The same things were measured in two ways. Each way mixes the same 12 hidden numbers, adds some noise and spreads widely along 7 directions of its own, which tell nothing about the thing.
Some things both ways: the first way, then the second way.
[ 12   4  37   0  15 -10   9   9  -9 -34   1  20 -11  -4   8 -13  -3  15
 -21  39 -18   2  18 -29 -35]
[  2   7 -10   1 -35   6 -13   2   9  14  22  -9 -11   1  -7 -37  40  25
   9  -9  26   3  15 -25  -6 -32]

[ 16  10   7  -1  33 -11   9  10  14  21  -2  -7 -38 -18 -10 -43 -11 -15
 -39 -16  -2  -2 -17   9  -2]
[  2 -21  11  24 -23  36  -1  -9   2  13  -5   9  -3  37 -19 -11  -7 -14
 -11  35 -26   4  12  -6 -16 -13]

[ 14  -1   8  -4  17 -26   3 -19 -16   0   9 -23 -13 -10  16 -18  -8  18
 -27   3  32   5  20  -5 -24]
[-10   4 -18  10  17   5  18  -8 -14   5  29  16 -12 -27  29  38 -22 -36
  13 -10  34 -23   0  -7  -3  20]

[-16 -17  17 -15 -10 -13 -16   7  -6   6  -1   0   6 -17   5 -20  -6  -1
  -3 -10  29   1 -16  21   0]
[ -9 -37  14  27 -18 -11  -4 -11   6  28 -11  43  -6  38 -20 -28 -14  -2
 -26  35   8   8 -11  12  -8   6]

[-18  27  -3  33   9  14  44  33 -53 -24  15  19  13  10 -13 -12 -15   7
   0   4 -43 -29   1 -11 -18]
[ 19  15  17   8 -27  32 -13   5 -10  19  34  22   0 -13 -12 -41  32   8
  20  -4  21 -22   8  -1  19  -6]

[ 11 -10  21  -5 -12   2  -1  -9  10   7  12   6 -17   6   3 -15  38  31
 -23  56  14  28  31  -9 -14]
[-14  15  25  -8  18 -24  21   2 -26   5  22   1 -19 -23  42 -25  -3  14
  19 -18  -5  10  -6  -5  -1  14]

[ 15  -1  -2  -1  -1   6  -6 -22  14 -42 -26 -25  11 -14  -6  -6  -9  20
  -3   3 -19   0  -9   6 -25]
[ 24  -4   7 -12 -22  30  17  -4  -2 -13 -20 -19   4 -14  -8  -5   5 -14
  15  -7 -36  -4  31 -16 -33 -17]

[ 11  -9  -6 -48 -25 -10 -11 -18  27  -5  17 -11 -18 -16   1 -11  35  21
  -8  26  49  36  12 -11  -2]
[-23 -20  -4  33   7   5  10   5   2  18   8 -32  10  17  25  -8  -8   0
 -11  23   6   5 -13   1  -4  11]

[ 35   1   6   5  -9  20 -36  12   7 -20  10 -14 -10  19  31  -2  26  19
 -26  19   8  21  -5  13 -30]
[ 23  10  30   1  11   4   1   3  -2  30  10  17  -3 -19  28 -20   2   2
  16  22  -3 -15  13   1  19  13]

[ 22  -8 -15 -14 -15   7 -10 -14  12  11   9  -9   4  -7  19   9  15  15
   3 -17  12  20  -6  10  -3]
[  0  28 -10 -21  -7   0  15  -1 -16  10  16 -31 -10 -24  23 -14  24  20
  20 -14  13 -10  11 -16   2   7]

[  7 -11  -1 -18 -13   1  10 -32  28  35  -6  25   9 -28 -18 -11  27   9
   8  -3  -6  14   0  -4  18]
[  5 -38 -14  14   4 -15  11   3  10  -4 -14   0   6  -3  24   2 -22 -17
  26  26   9 -27   9  20  -4  31]

[ -5 -22  20 -31   4  10 -27  -4   0 -11   3  -8 -13  16 -32  -9  29  14
  15  48   2  10  21  18 -13]
[-12  -8   0  16  11  -8  15  -7  14  14   1 -35  12  14  50  -5 -19  17
   5  28 -18  20   1 -14  -6   6]

[ 29  13  10   8  11   7  24  -9  -2 -31  -6  10 -19  -7  -9 -17   9  28
   3  27 -32   5  17 -18 -21]
[ 15 -11  -9  24 -19  -9 -19   2  -4  25  32  13  -1  -8  19 -18  20  13
  34  16  34 -23   5  -5  25  -5]

[ 19 -14  -1  26 -25  22 -28   0 -11  24 -17 -18  13  20  19  21   4  27
  -9   9   4  26   6  49  -9]
[-17 -20  -2  10 -36   5 -12 -17   3 -18  -8  29 -15  32 -35  -8   2  -9
 -20  -3   8  10 -14   2  -3  -2]

[ 15  10  12  18   8  12  -3  16 -31   8  20 -28 -14  -3  40  10 -11  25
   1  -5  -3  -9  17 -16  -3]
[ -7 -13 -14  33  -3  15  -9   4  21  30  14 -32 -12  17  37  11  -2  -7
 -14  21  17 -10  -6 -20   8   2]

[ 34  -3  10  -7 -27   3 -11 -19  19 -18  13   7  -9  -7  23   0  35  32
  -1  17   6  38   9  -7 -10]
[ 16 -15  28  10  30 -32  10  -1  -3   2 -20  13  -6   4  36   0 -24  -7
 -10  12 -14  10  -9  16  -2  21]

[  0  -4   4 -14 -14  -3 -10   6  -5 -26  11   8  23 -13  13 -13   4  14
  19 -10  11  -1 -18   4  -2]
[ -9  17 -30 -11  -4  15   5  11  17  22  15 -36  36 -45   4   8  17  10
  27  -5  11   4  31  -9   8 -22]

[  7   3  16 -19  19 -34  25   0  10   2  20  10 -28 -36   5 -35 -11  -9
 -18 -23   3   5 -13 -10  -1]
[ 15 -21 -15  18 -37  16 -21  -1  15   2   9 -16 -15  30  -1 -19  19  -4
  -7  33  21 -12   7 -27  -3 -24]

[ 13  11   7  13  -7  18   7  -4  15  24  -2  -8 -26 -21 -14  -4   8   7
  -7  -3 -41  12   0   2  14]
[ -7  -8 -13  14  -5  17   9  -1  20  30   6 -16  22 -15  20  16 -15   3
  12  -3  -4  -1   3   3   6   8]

[  7  14  27  14  18  -2   8  17 -29 -25  18  22  17  -8  11  -8 -14  25
  30   8 -36 -24   2 -12  -6]
[ 10 -30  -7  28  -5 -13 -39   9  37   4 -11   8 -22  31   5   9   7 -13
 -17  17  12   4   2   3   7 -19]

[ 27  10  26  26 -29  14 -17  -3   9 -27  -6   2  -7 -10  29 -17  25  21
 -33  21   2  19   6 -25  -8]
[-10 -11  -5  17  -1  16   9   6  18  34  12  -1  51 -13 -13  -8 -12  19
  13   3 -10  26  12  18 -12 -21]

[ -2  -3  23   6   9  -6  -9  33 -41  -4  21   6  17   0  45   5 -24   9
  11 -17  10 -18  -4  -2  -5]
[ -3  13  11 -12 -11   5 -19  -5 -11  14 -11  26 -36  12 -50  18  25  -4
 -47 -35  -8  29  -9   0 -18 -29]

[ -5 -11   9  12 -19  16 -17  -8 -39  -4  11  13  60   9  18  17  17  30
  37  14  -5 -15  16  -3  -5]
[-22 -12 -16  13   6 -19 -20   1  32  -8  -1 -19 -17  39  15  -9   4  20
 -15  18   8  23  -3  -2 -15  -8]

[ 43 -22  26 -10  -3   0 -40  -9  38  33  20 -23 -40  -2  34 -11  32  10
 -24  -6  14  39  11   4  16]
[ 20  12 -13 -11 -15   2   6   5 -10   0  10 -40 -17 -20  24   7  17   8
  20 -22  -9  -8   9 -22  -5 -17]

[  5   5  23  36  14  17   5  25 -30  12  14   0   3   5  39  -4  -6  11
 -15  -6 -16 -23   0 -10  -9]
[ 22 -14  14  16 -20   7 -15  11   4  38  26  21 -15  -8  12 -39  19   2
  19  24  31 -32  11  -6  17  -2]

[ -4 -18   6  -7  -5   9  -4  11  -6  25  13  14  -5  10 -16 -14  19  14
  13   3 -20   8   0  19  -2]
[-11  10  12  -8  -4  11   5   3 -13  -2  -4 -18  -2  11 -24 -10   8   6
 -28  -1 -26  37  -6  -4 -18 -28]

[-29 -24  12 -43  14 -29   0 -14 -21   9  17  -3   3 -13 -30 -32   6   0
  20   5  39 -11  18   1   8]
[-11 -20 -20  20   4 -14  16 -11   0 -27  -7 -39 -23  41  50   7 -26 -10
  -3  34  -8  -4  -8 -17 -23  19]

[ 19 -19  -6 -37 -53   6 -43 -38  25 -32  12 -15  18  -4 -10  13  50  38
  31  31   8  46  22   1   2]
[ 17  -1  10  -4  21   2   6  -2  -1 -24 -28 -16  -8  -7  12  41 -14 -13
 -14 -33 -40  12 -10  12 -22   4]

[-23  16  40   2  18 -36  42  27 -30  -3  23  29 -26 -28  10 -46 -16 -17
 -45  12  34 -11   7 -28  -2]
[  8   4 -14 -23  -6  14  15 -12  -9 -19  11   3 -12 -30  17  28 -21 -26
  27  -1   1 -23   7 -10   6  17]

[-14   3   0  -9 -17  -2  13  18  -8  -1  19  24  18 -20   8 -34  11  14
  23  -7  24 -10 -16  -4  27]
[ 17   5  13 -18 -35  22  -5   9 -22  13  13  -5 -12 -18 -24 -30  32   7
  25  -2 -16  -9  17  -5   7 -25]

[ 13  -4  22  -7  -1   5 -27  19   8  -3  17  -8 -16   7  19   5   8  -1
 -26  11   4  19  -6  15 -12]
[-11  -2  -2  10   8  -9   1  -1  25   6 -13 -25   3  14  26  -3  -4  11
 -16   3  -5  20  -2   0  -2   6]

Other things, the second way, with their names:
(154): [  8  -1  29 -10 -21   7  -6   0 -14  19   3   2 -17   0 -16 -31  24  23
 -10 -13 -16  15 -10  -5  -9 -15]
(473): [ 33   3  -3  -5  -1  -6 -30   3 -21 -17   8   5 -44  -2  13  25  16 -10
   6   0   8 -32 -21   9  27  12]
(672): [ 20  16  27  -8 -14   6   9  -6 -42  23  24   0 -10   4 -18 -26  20  30
  -4  -9 -33  38  -3 -16 -23 -45]
(90): [-25 -11  24  26 -16  12   3  -4   4  41  12  57  10  -8 -25 -23   2 -11
  -1 -16  13  14  11   6   2  -7]
(88): [  2  -4   9  -3 -11   8  -9   1 -26  26  30   5 -15 -15 -20   7  11   9
 -15 -15   8  17 -30  -5  -1 -25]
(632): [-10  12  24 -19   5  -3   2  -3  -2 -13 -20   2 -16 -11   0   3   1   5
  -9 -36 -36  19  -7   8  -9   6]
(515): [ -5   4  25  19   8 -19   2  -2 -20  44  19  22 -18  13  13 -27   7  29
 -18  -6   7  13 -24   5  -3   7]
(281): [ 13 -33 -12  32 -15  -1 -16  -5   7  10  -1  35   0  16  -2   6 -13  -9
  11  23  15 -32  -9  25  11  22]
(297): [  8 -17  -8   9   2  12  -7   9  15  -6   2 -19   9 -14  14  20 -10 -19
  11  10  -2  -6   3   0   5 -10]
(585): [ 12 -21 -10   1 -39  21 -13   8  -1 -16   5  -6 -11  -2 -25 -10  18 -19
  17   5   8 -18  12  -6  -1 -24]
(153): [-11 -18   6  36  -1  -1 -11   4   4  37  12  43  26  -6 -23  -6   4  -4
  -9  -3  33   5 -11  28  16   1]
(257): [  6 -14 -31  12   3 -25 -26   6  26 -26 -11 -31  -7  19  31  10  10  12
  14  16  11 -12  -2   9   9   8]
(311): [  9  -2  22  -8  -2  36  14   4  -6  -8 -11   6  10 -15 -35   5  -3 -27
 -11 -22 -28  20  13  11 -27 -21]
(484): [ -1  22   5 -20 -18  14   9  -5  -2  30  27 -15 -15 -32  18 -13  15  20
  12 -28   2   7   7 -32  -4 -13]
(347): [-18 -17 -11  13  10  -6 -10   4  16  -4 -14 -17  -6  16   0  27  -8 -14
 -26   3  -2  18 -11   6  -6  -6]
(751): [ -4  -8  24  -4  14  -9   2  -7  -1  13  -8  36 -28 -17   5  20 -13 -28
 -25 -20   7   9 -11  -2  -6   8]
(601): [ -1 -10 -17  15  -8 -17 -22  -2   7  -9   8  -7  -5  23  -4   9  10  17
  -4  -3   0  26 -11  -1  -8 -31]
(34): [ 15  27   0 -10 -26  25 -17 -15 -11  35  15  20 -24   8 -43  12  34  27
 -27 -40  -1  22  -9  -6 -14 -29]
(419): [ 24  -6  27   0 -12  -5  -6  -2 -15   1  -3  25 -38   5   9 -24  13 -10
  -5   1   9 -22  -5  -3   6  15]
(238): [-16  -5   3   6 -33  26   2  -2  -6  19  17   5 -10   7 -29 -26  16  15
   0 -25  -2   4  -4   4 -18  -6]
(317): [ 32  -6  34 -17 -13 -12   7  -7 -27 -11  -8  28 -36  10 -12 -26   0   2
  -9 -12 -21  11 -11   4 -20  -5]
(517): [  9 -22   8  24 -17  28   2   6  13   0   1 -10   7  13  -5 -10  -3 -18
  -7   0  -9  11   8  -2 -18 -21]
(282): [  1  16  29  33  18  25   8  10   0  33  29  15  14 -14  31 -22   4  -4
  22  -4  -3  -8  17   6  11   7]
(670): [  3  -5 -11   5 -15  -3   3  -2  -7  22  38  -7   4 -13  15 -14   3  19
  16   7  29   3  -8 -13   5 -12]
(330): [ 10 -21 -10   9 -40 -23 -27  -7  -4 -19   3  13 -42  29  14 -19  13   5
  27  16   8 -30  -6  -2  25  14]
(205): [ 22  -7  10  -8  -8  15   7  -9 -14 -18 -13   7 -20  -2  -5  17  -7 -32
  -8  -3 -12  -8   2  -9 -16  -1]
(287): [ 33  10  37 -20  -5 -12   9   4 -28 -46 -15  -9 -37 -15  37 -40  22 -10
  26 -12 -18 -31   9 -11  -2  20]
(94): [-21   1  -8   3  27 -25  11   4  -3  14   6  -1  -2 -11  17  11 -14   4
 -10  -5  14  14 -14  12  -6  10]
(399): [ -3   4  -3  14  -7  15   9   5   1  -5  20 -14  17 -14   5  -5   5  -6
   8 -21   7  13   7  -8  -9 -22]
(445): [-29   7 -18   7  20 -11 -10  -3   8  40  10 -25  11 -13  17  39   8  26
  -4  -5  -1  29  -8  -3  10  -7]
(566): [ -4  -9  -6   8 -22   3   6 -11   5  -8  -8 -22  -2  16  13  -6  -1  -7
 -19  13   3   9  -5 -28  -6 -10]
(304): [ 20 -18   5   0 -25  17  -1  -8   4  21  -8  -3  -6  17 -13  -2  -5  -4
 -13  27 -19  15   8 -12  -6 -21]
(102): [ -5  12  20 -11  10 -33  -9   4 -13  20  14  36 -31 -17  10 -23  17  21
  12 -21  15  -1  -6  15   9  14]
(63): [-38   4   5   9  12   2  23  -3   6  16 -16 -15  11  -7  12  11  -9  -7
  -3 -14 -30  28  15  -5 -14   2]
(121): [ 10  -4   4  -1 -14  -8  -8  -9 -36 -15  17  10 -35   7   0  -4  16   6
  10  -9   5 -10 -21  -1  -3   5]
(41): [-10   7   5   5  18 -11  -3  16   2  23  15   5  10 -29  31 -15   8   3
  36  19  10 -18  19  12  29  14]
(164): [ -3  -4 -10  20 -36  -1 -21 -11  17  10  23 -13  -5  33  16 -45  26  41
   4  16  21   5  -5 -23   5 -13]
(513): [  9 -14  17  18 -11   5  13   1 -15  22  11  22   3 -12   2  -8  -8 -16
   6  -8   3  -2  -2   8   7   2]
(720): [ -4 -20  11  22  26 -22   2  -6  13  -8 -20   7 -20  15  48  20 -28 -24
 -12  13  -6  -3 -10   0  -2  27]
(510): [  6   0  16  16   2  22  -9   1   9  22   2  29  -7 -10  -6  22   0 -10
   7 -38 -24   3   7  20  -1  -1]
(204): [ 28  10  22 -16  -8  24  21 -10 -20   9  24  21  -2 -25  -3  -8 -14  -5
   3 -16  -3   6  -2  -6 -13  -6]
(468): [  5 -17 -26  16 -20  -2 -20  -9  12 -20  10  -4   4  23 -12   6   4   6
 -12   9  25  13 -15  -9 -10 -26]
(261): [ -7  -5 -14  -1 -28  12  -9  -3  17  20  32 -19  -5  14   8 -44  15  33
   8  30  30  -3   3 -21  -5  -9]
(149): [ 15   9   2 -14  -8  28  16   1  -6 -38 -10 -41  17 -13   4   0   2  -6
  26  -5 -48  10  24 -12 -22 -24]
(324): [-10 -11   0  23  -3  -8   6  -2  25  15  -8 -25  11  15  39 -20  -8  11
  -5  20  -3   9   3 -13   2   4]
(199): [-40   9  10  27  11 -13  -9   5  12  27   1   8   2  14  -1  -8  13   5
 -33 -17  14  34  -9   9  11  -4]
(661): [  6  20  36   0   9  17  21   1 -23  18  -3 -14  -9   4  15 -20   0  23
  -7 -18 -53  10  -8   8 -19  14]
(254): [ -4   5   9  -7   7  40  24  12   0   2  -8 -32   6 -20 -15  25  -8 -36
 -25 -22 -24  23   8   1 -20 -18]
(546): [ -5   7  29  12  -9  35 -14   3 -18  22  16   6  -1   6 -25 -21  28  18
   6  -1 -33  13   5   0 -13 -26]
(81): [ 13  -9   7  -1 -12  -8 -23  -2  -1  -2   4  24 -49  22  -5  -5   6   8
 -11 -13   0  -6 -19  11 -10   3]
(5): [ -7  -8   9  16   2 -11 -13  -1   8 -11  -3  14 -20  -3  35  -5  10 -12
  31  -6   1 -24  15  -1  12  24]
(308): [ 13 -16 -16  12  -9  -3 -19   4   9  20  30  10  -9  -8   9   4   6   2
  14  11  38 -12  -2  -5   8 -15]
(527): [-10   5 -12  -5   8  26   6   1   2  -4  -8 -42  14 -20  -3  37   8 -17
  -1  -6 -22  18  18 -17 -17 -26]
(724): [ 18   6   9 -11  23  -4  19   3 -14  -4  -7  -8  -3 -35  30  32 -21 -13
  19 -19 -34  -3   2   8  -5   8]
(117): [ -5  -7 -28   4  -7  16  16   7  16  -5   9 -30  34 -10  -8   8 -11 -13
   8  10   4  22  19   0 -11 -31]
(565): [  2 -21  16   3  37 -26  22   0  -4 -22 -12  -3 -16   6  54   0 -40 -13
  18  27 -24  -5   0  15 -15  36]
(716): [ 17 -10  -7  -4 -14  15  -6   8   2  -1  28 -32 -17 -22  29 -10  13   0
  27   3  21 -26   0 -22  -2  -4]
(182): [ 32  -3  -2  -2 -38  36  -9 -11 -17  17  41  -2  -3  -3  -9 -13  15  23
  25   8   4 -11  -6 -12   2 -15]
(702): [-15 -17 -14   4  23 -27 -16  -6   5  -8   0  -2 -25   8  24  26 -10   6
 -11  11  18  -6 -28   4 -13  22]
(607): [ 17 -23   5  15 -12  -2 -19   9  23  -6   0  -2 -17  26  -5 -14   5  -4
 -14   6  -3  25   7  -9 -22 -44]
(554): [  7   5  -8 -27   4 -26  10  -1   9 -16 -27 -34 -15  -2  20   6   1   8
  -5  -8 -18  21  11  -7 -16  -5]
(365): [ 32   4   3  -6  -9  25 -12   5 -15  41  37  20 -12 -32 -15   9  17   4
  17 -13  13 -10   4   1   3 -22]
(681): [ 12  -4 -22  15 -25  34 -15  -3   2   0  33  -6  31 -17  -7  -8  23  14
  42  10  24 -22  14  -4   4 -13]
(277): [ 13  15  19  -6  -9  41  13  -1  -3  57  34  -5  17 -25  -7 -17   4  24
  -5  -6  -6  21   4 -14 -15 -25]
(248): [ 34  11  42 -17 -24  23   4   3  -8  25   6  25 -32 -37   7 -29  21 -20
   8 -22   6 -26  21 -25   6  -3]
(209): [ -2   7   9 -15  -3   4   0   4 -21  22  18  10 -12 -14 -32   1  10  13
 -16 -25   2  25 -18  11 -10 -19]

Some of these things the first way, each followed by its name:
[  0 -12  38 -11  18 -13   9  -3  -4  16  26  26 -15 -10  -2 -21  21   1
  -3  17  -9   1  18 -15  -1]	(308)
[  5  -1  11  28  10  12  -3  22 -17  17  13 -23   2   6  32  14 -23  16
  -6 -17 -27  -8 -12  29 -13]	(248)
[ -5   2   3 -24 -12  -8 -11  -2   6 -48   0 -21  -4 -17 -19 -14  -6  17
   8  15  -3   9 -11  14 -19]	(324)
[  0  -6 -19  10 -24  16  -1 -17 -10   4   6   3  43   2  -5   8  14  33
  35 -11 -19   2  -6  25   1]	(311)
[ 34  -2 -18   1 -30   9  -7 -18  27 -24   3 -18   7   6  26   7  24  34
 -24  14  10  39   0  10 -23]	(287)
[-16   7   3 -13  -1  17   0  13   7 -55  -5 -26  -2  -6 -13  -1  -8   8
  -4  25 -11  -7 -23  20 -30]	(154)
[-39  -6   6 -15 -22  -7  -5  15 -34 -23  34  18  60  -9  17  -8   7   9
  31   1  43 -23 -12   4  12]	(102)
[  4  -9  26   1  17   3 -19  12  -4   8  19 -10 -10  17   4  -8   8   8
 -16  18   3   2   8  19  -6]	(517)
[ 18  20 -18   3   6   4   0  -6  12 -40 -25 -40   3 -20   1  -7 -32  30
  -3  -1  -4  -6 -23  23 -19]	(63)
[ 15   9  -8  21 -12  41 -33 -14 -36 -73  -6 -42  45  16  24  22   7  50
  40  18  -8 -25   1   8 -39]	(365)
[ 23  20   2   3 -10   9  11  13 -18 -32  22  11 -11   0  16  -7  17  23
   4  19  -4   9  14 -25 -12]	(473)
[-10 -18  37 -48  36 -28   4  11  17 -16  31  12 -50  -5 -31 -61  21 -18
 -14  18  21   3   0   2  -3]	(672)
[ 60  18 -31  31  -6  25  -3 -28  32   4 -21 -33  10  -4  20  14   4  36
 -19   2 -28  23  -4  25 -10]	(5)
[  4  18 -10  34   6   1  21   3  -5  12  -7 -17  10 -20   9 -11 -34  16
 -10 -29 -17 -10 -26  35   3]	(90)
[ 12  -6  -9   2   7   0   7 -18  -1   7  -1 -15   1  -8  -5   0  -7  14
   9 -23 -21   4  -8  27 -11]	(205)
[ -6 -19   4 -13 -23   4 -31 -16  -2 -25   9 -13  28   3   3  -3  20  23
  21   4  24   9  -9  34  -7]	(317)
[ 32  11  18  22   4  13  19   3   1  21   1  16 -21  -9  19   6   5  28
  -9  14 -40  12  17 -21  -9]	(347)
[ 20  -5   1  -4  -8  -1  -2 -15  28  12  -5   2  -5 -15  -4 -21  16  22
  -8   6  -6  21  -7  15   0]	(585)
[ -2 -13  12   5 -10  14 -28  -1  -3   2   2 -20  10   3  20   2  16  -1
 -28   7  12   3  -9  19 -26]	(261)
[ -6   4  22  13  -6   3  -2   4  -9  19  18   7   5 -16   4 -12  11   2
 -10   1 -19  -5   4 -13  10]	(81)
[ -1  -5 -13 -10 -50   5 -12 -25  14  20  -2  -7  23 -26  -3  -3  29  25
   4  10  18  24   9  -7  21]	(238)
[  1  -4  21  19   3  23  17  -5 -10  14  14  -4  -4   3  17  12  20  18
 -11  28 -23  -3  25 -17 -14]	(716)
[ 23   3  -3 -15 -15  10 -30 -12  14 -50  -1 -42 -16  -2  10   1  14  27
 -15  22  13  22  -1   3 -35]	(515)
[ 32  29  -5  29 -18  11  13 -20  14 -41  -6 -29 -10 -31  22 -16   0  34
 -10 -11 -20   7  -9 -16  -6]	(724)
[-17  -7  18   8 -16  13 -24  14 -32 -20  28 -27  14   1  38   2   8   5
   0 -10  24 -12  -6   2  -6]	(277)
[ -9  10   7   4 -14  -4   9  11 -26 -16   4  14  20 -16   0 -26  -3  22
  23  11  21  -9   2   3  21]	(330)
[ 36 -10  27  29   4   6   2  -7   5  58   9  33 -21   3  13 -17  27  21
 -11  -8 -29  22  15   3   9]	(117)
[ 11  13 -19  25 -19   5  36 -32  -8   9  -1 -10  23 -36  12  19 -17  44
  37 -28 -47   3  -7  11  -4]	(751)
[  4   6  15   8   9  -8  -5   7  23   7  19 -48 -28 -30  35 -14 -19 -14
 -44 -35  11   5 -35  27   3]	(484)
[  0   9 -19 -20   1  15  -2  -3  -4 -50   4 -35  16 -18   3   6 -12  14
  43 -14   4 -17 -28  25  -3]	(445)
[-15  12  17  16   1  16  25   8 -40 -29  13   5  -2  -2  -2 -12  12   2
   4  19   0 -20  17 -17  -4]	(182)
[ -9  14  -8  13   5  -1  39   8 -23   2  15  10  11 -18   2  -3 -20  10
  13 -26 -26 -15 -12   2  -2]	(419)
[-17  -3  37   4  20   4   9  31 -48  -6  12  29   1   0   3 -13 -10  10
  34  10  -6 -31   7  -3   1]	(304)
